The rows of a group lie close to one hidden flat surface of 7 dimensions, which passes through zero. Surfaces can cross.
In the rows, zero is written as 128.
Some rows, each with its group after it:
[104 128 107 118 200 195 146 142 121 105 158 152 171 114] -> C
[128 129 112 139 148 130 159 114 110 170  69 145 103 154] -> Z
[147 111 119 134 153 134 149 185 108 122 115 123 121 108] -> R
[130 132 173 143  82  95 161 135 151 130 112  90 120  91] -> V
[158  83 169 134 139 152  91 130 134 128 163 186 109 118] -> D
[ 54  69 148 117 188 186 169 140 150 117 132  87 205  67] -> C
[109  66  73 116 120 196  86  99 138 176 201 180 156 126] -> V
[118 113 129  99 128 124 111 177 137 188 181 129 161 179] -> L
[153 133  85 148 147 148 136  83  96 159 192 154 117 138] -> C
[126 130 118 146 128 160 136 111 137 137 107 173 125 122] -> L
[124 130 124 127 161 135 132 113 114 118 130 122 122 134] -> L
[110 144 121  91 137 134 129 107 134 178 187 145 171 141] -> D
[117 132 147 133 104 116 140 142 160 101 132  97 158  91] -> R
[103 135 146 105  80 154 137 137 142 131 159  57 103 130] -> D
[151  86 132 105 140 108 107 105  86  83  65 114  71  95] -> D
[167 204 137 137 152  90 190 166  91 109 115  87 100 128] -> V
[ 78  96  53  99  77 140 105 105 129 176  81  98 119 176] -> D
[137  65 172 119 195 183  96  93  99  84 144 163  96 100] -> C
[101 156 132 111  99 100 145 175 140 127  99  55 131 152] -> R
[167  90 138 110 150 153  96 172  93 103 147 139  77 125] -> L
[135 142 124 137 121 130 134  90 122 115 135 126 121 113] -> R
[120 126 185 119 104 106  96 132 162  89 117 120 134 116] -> R
[153 161  80 170 147 154 129 138 107  44 158 120 122 104] -> Z
[109 105 154 121 112 103 123 156 162 121  73 140 164  93] -> C
[175 105 152 173 139  47 128 172 140 183  85 182 140 147] -> D
[146  60 130 137 142 121  92 140 124 108 109 155 131  90] -> C
[142 138 102 132 150 165 122 109 104 101 142 152 105 125] -> D
[154 104 158  78 150  78  84 146  96  97 143 101 117 119] -> L
[110 147 100 148 107 126 128 155 154 120 155  96 161 136] -> Z
[104  90 120  96 110 110  98 122 129 126 113  94 129 136] -> Z
[135 132  96 191 128  85 139 162 155 183  94 184 166 174] -> D
[113 116 169  76 145  94 111 195 117 120  82  74 113 172] -> V
[131 118 130 143 115  90 110 143 139 110 180  76 147 124] -> L
[157  84 147 136 142 130 117  79  98  91 100 142  78  76] -> R
[ 89 142 141 118 157 177 154 132 127 129 168  85 141 154] -> C
[130 139 133 128 116 114 152 106 114 121 116  96 112 106] -> C
[121 119 141 139 101 168 156 140 138 123  51 137  82 112] -> L
[115  80 111  82 176 149  72 152 104 125 127 143 135 180] -> V
[137 111 166 101 132 102 103 160 105  97  61  86  69 150] -> R
[109  94  42 176 177 113  97 127 136 113 121 170 210 139] -> V
[141 132 141 121 145 123 129 110 118  87 125 125 132  83] -> Z
[143 138 154 137 122 120 142 147 133 129 130 122 115 126] -> R
[150 123  98 164 146 120 164 164 130 169 170 153 177  99] -> V
[ 94 154 116  32 123  97 110  56 105 133 172  76 167 117] -> Z
[104  82  83 110 159 144 109 225 134  89 117 118 194  90] -> R
[151 155 114 147  71 126 143 169 135 110 121  96  96 104] -> L
[137 109 145 106 150 105 127 196 125 174 146 132 158 147] -> V
[ 98 160  29 174 129 148 153 136 136 132 128 119 176 157] -> Z
[141 145 111 145  97 145 130 114 147 130 118 185 126 109] -> L
[139 137 118 167  95 121 161 101 140 128 134 120 137  75] -> V
[124  88  86 106 140 134  84 109  94  93 107 112 100 134] -> Z
[120 109 135 127 130 128 151 107 119 127 126 101 128  94] -> C
[135 161  95 136 154 133 157 105  93  84 106 112 115 104] -> Z
[109 121 139 154 102 149 125 148 151  84 104  93 116 119] -> D

New rows. What belongs after each?
[120 165  30 172 131 169 150  73 129 145 189 170 168 135] -> V
[147  99 147 133 132 132  91 133 126  67 131 131 111  92] -> Z
[140 104  90 137 122 113  62 228 133  93 115 137 131 177] -> C
[146  91 153 162 124 133 120 161 134 104  84 132  88 116] -> Z
[118 117 130 123  92 142 130 106 144 145 146 124 122 113] -> V
[131 172 182  96 161 155 108 157 123  27  58 141  85 125] -> C
[128 166 104 138  90 134 147 147 145 159 139 138 138 135] -> L
[106 134 110 107 149 167 133 122 149 204 136 204 165 173] -> L
[100 154 120 137 116 104 150 114 148 152 141  91 169 144] -> L
[146  96 147 163 117 142 134 170 137 167  88 156  84 162] -> Z
[152 130 112 130 195  89 128 108 104 143 115 196 176 118] -> D
[105 106 140 130 104 113 135 122 142 162 140  87 137 132] -> C
[149 181 109 145 141 116 176 144 104 120 134 105 122 120] -> V
[136 115 123 146 142 133 124 135 144 159 158 181 166 130] -> V
[128  97 242  92  84  90 123 153 166 175 123 110 123 116] -> Z
[122 110 126 183 133 139 122  55 151  99 120 172 148  90] -> L
[139  80 171 145 119 115 100 155 140  62 101 113 106  82] -> Z
[129 137  84 111 121  88 142 117  94 156  72  97 108 146] -> D
[129  98 145 168 116 132 130 168 154 132 102 139 123 135] -> Z
[139 113  98 129 132 140 148 148 113 139 156 113 133 101] -> V
[111  99 140 142 139 148 136 126 134 128 119 119 118 135] -> L
[112 119  74 155 104 157 119 131 129 130  94 131 102 160] -> D
[138 145 110 134 118 124 103 138 147 155 144 187 147 163] -> C
[102 106 139  91  83 146 121 137 143 164 142  91 125 134] -> V
[138 111 187 149 121 129 115 155 161 127 162 147 141 117] -> D
[113  90 138 150  94 188  95 141 166 119 153 150 113 141] -> D
[167 201 115 128 159 155 171 106  89 139 170 163  96 146] -> Z
[111 123 101 100 148 132 119  86 125 177 148 166 167 147] -> Z
[ 69 134 154 114 170 179 195 109 135 116 134  71 166  93] -> C
[138 153  89 145 146 140 182 214 107 134 136  96 137 113] -> R
[159 196 139 114 137 133 172 117  89 129 153 115  78 138] -> Z
[ 87 111 121 128 147 158 133 160 141 148 171  95 165 158] -> C
[105 106 103  76 117 166 108  90 118 152 154 126 123 140] -> D
[149 145 153  86 193 139  92 146  93 107 118 169  93 186] -> V
[164 148 144 156  94 126 145 166 125 151 150 116  79 157] -> D
[157 224 143 126 121 149 181 109 121 158 173 147  95 159] -> V
[126 155 167 161 103 121 160 167 169 133 139 119 156 117] -> Z
[105 113 120 115 143 118 141  97 138 179  88 161 161 135] -> Z
[136 112 113 135 138 132 116 122 124 138 145 166 137 125] -> C
[112 119 131 118 125 134  95 119 165 147 198 166 198 123] -> Z
[126 140 121 129 145 158 121 131 125 137 164 146 132 156] -> C
[132 120 199 119 142 113 158 109 150 181 104 183 146 105] -> Z
[ 83 113  89 163 109 156 116 131 164 113  89 132 154 146] -> D
[161 119 177 237 122 151 161 209 176 110 106 176 113 114] -> Z
[148 163  99 127 115 122 119 152 125 141 198 136 141 142] -> L
[ 83 144  72  78 158 125 140  80 115 137 118 112 186 128] -> D
[128 145 117 132 120 123 149 134 122 113 122  94 127 103] -> R
[ 70 150  68 147  91 103 117 154 172  53 167  28 226  91] -> Z
[ 90  71  76 123 118 148  99 136 141 159 148 117 177 137] -> V
[119 118  81 118 141 120 140 168  97 117 117  66 134 123] -> V
[110  79 166 112 147 136 101 170 135  77  94  97 121 115] -> C
[ 98  58  75 117 127 133 124  90 111 141  89  93 139  92] -> R
[129 132  48 162 115 101 136 131 108 156  45 133 109 172] -> D
[ 89 129 163 124  78 107 140 118 178 201 140 108 161 158] -> C
[131  56 159 177 105 119  92 137 164  96 139 113 131  92] -> L
[141 217  83 168  98 114 174  88 125  98 139 106 132 105] -> L
[129 118 107  88 142 146 113  90 101 140 142 139 112 129] -> D
[101 129 128 148 178 132 142  64 120 115 131 123 151 135] -> L
[144 125 111  99 129 147  91 119 107 144 180 141 107 167] -> Z
[119  99  79 128 121 153 119 116 119 127 148 113 135 108] -> V
[131 129 115 162 170 139 183  99 115 155  40 186 122 117] -> Z
[127 144 143 164 127  86 145 141 150 124  99 123 151 121] -> V
[143 105 157 156 100 111 157  68 133 156 120 109  97  85] -> R
[133 137 182 152 136 107 173 127 145 110  76 132 140  68] -> Z
[115 205  89 158 155 121 201  99 123  87 115 105 179  80] -> Z
[116 139 115 161 138 119 133  87 141 128 170 120 172 135] -> L
[150 191 135 114 164 175 131 100 102  97 153 177  91 156] -> C
[134 103 164  98 131 110  89 109 131  79 145 115 139  79] -> Z
[106 195 114 127 124 122 147 126 140 153 133 117 145 191] -> V
[150 118 178 127 112 163 112 142 139 137 201 142  99 124] -> D
[135 140 173 154 162 136 128 137 160 108 177 178 176 105] -> D
[115 132 136  87 104 108 110 115 118 120 148  72 124 129] -> Z
[ 99  87 123 133 166 165 131 138 135 139 156 136 170 118] -> C
[120 129 120 168  88 141 135 159 149 112 103  96  94 146] -> D
[109 126  85 121  91 152 123 128 132 181 142 127 116 177] -> D
[156 117 119 118 128 112 120 132 116 199 151 174 122 159] -> D
[ 67 126 248  93 113 159 122  85 192 168 144 126 148 166] -> C
[132 127 111 132 123 145 123 137 122 165 138 144 111 175] -> Z
[101  86  95 115 128 121 120 113 111 164  60 118 115 160] -> Z
[136 132 162 143  60 148 146  64 150 122 130 117  84  71] -> V
[124 144 166 157  90 111 145 108 175 161 129 146 149 116] -> V
[ 83 133  75  97 137 143  87 109 139  81 126 119 173 125] -> R
[118  45 124 103 162 127  83 207 121 117  80 138 138 127] -> R
[154 183  99 132  92  90 120 157 124 123 102 133 112 151] -> C
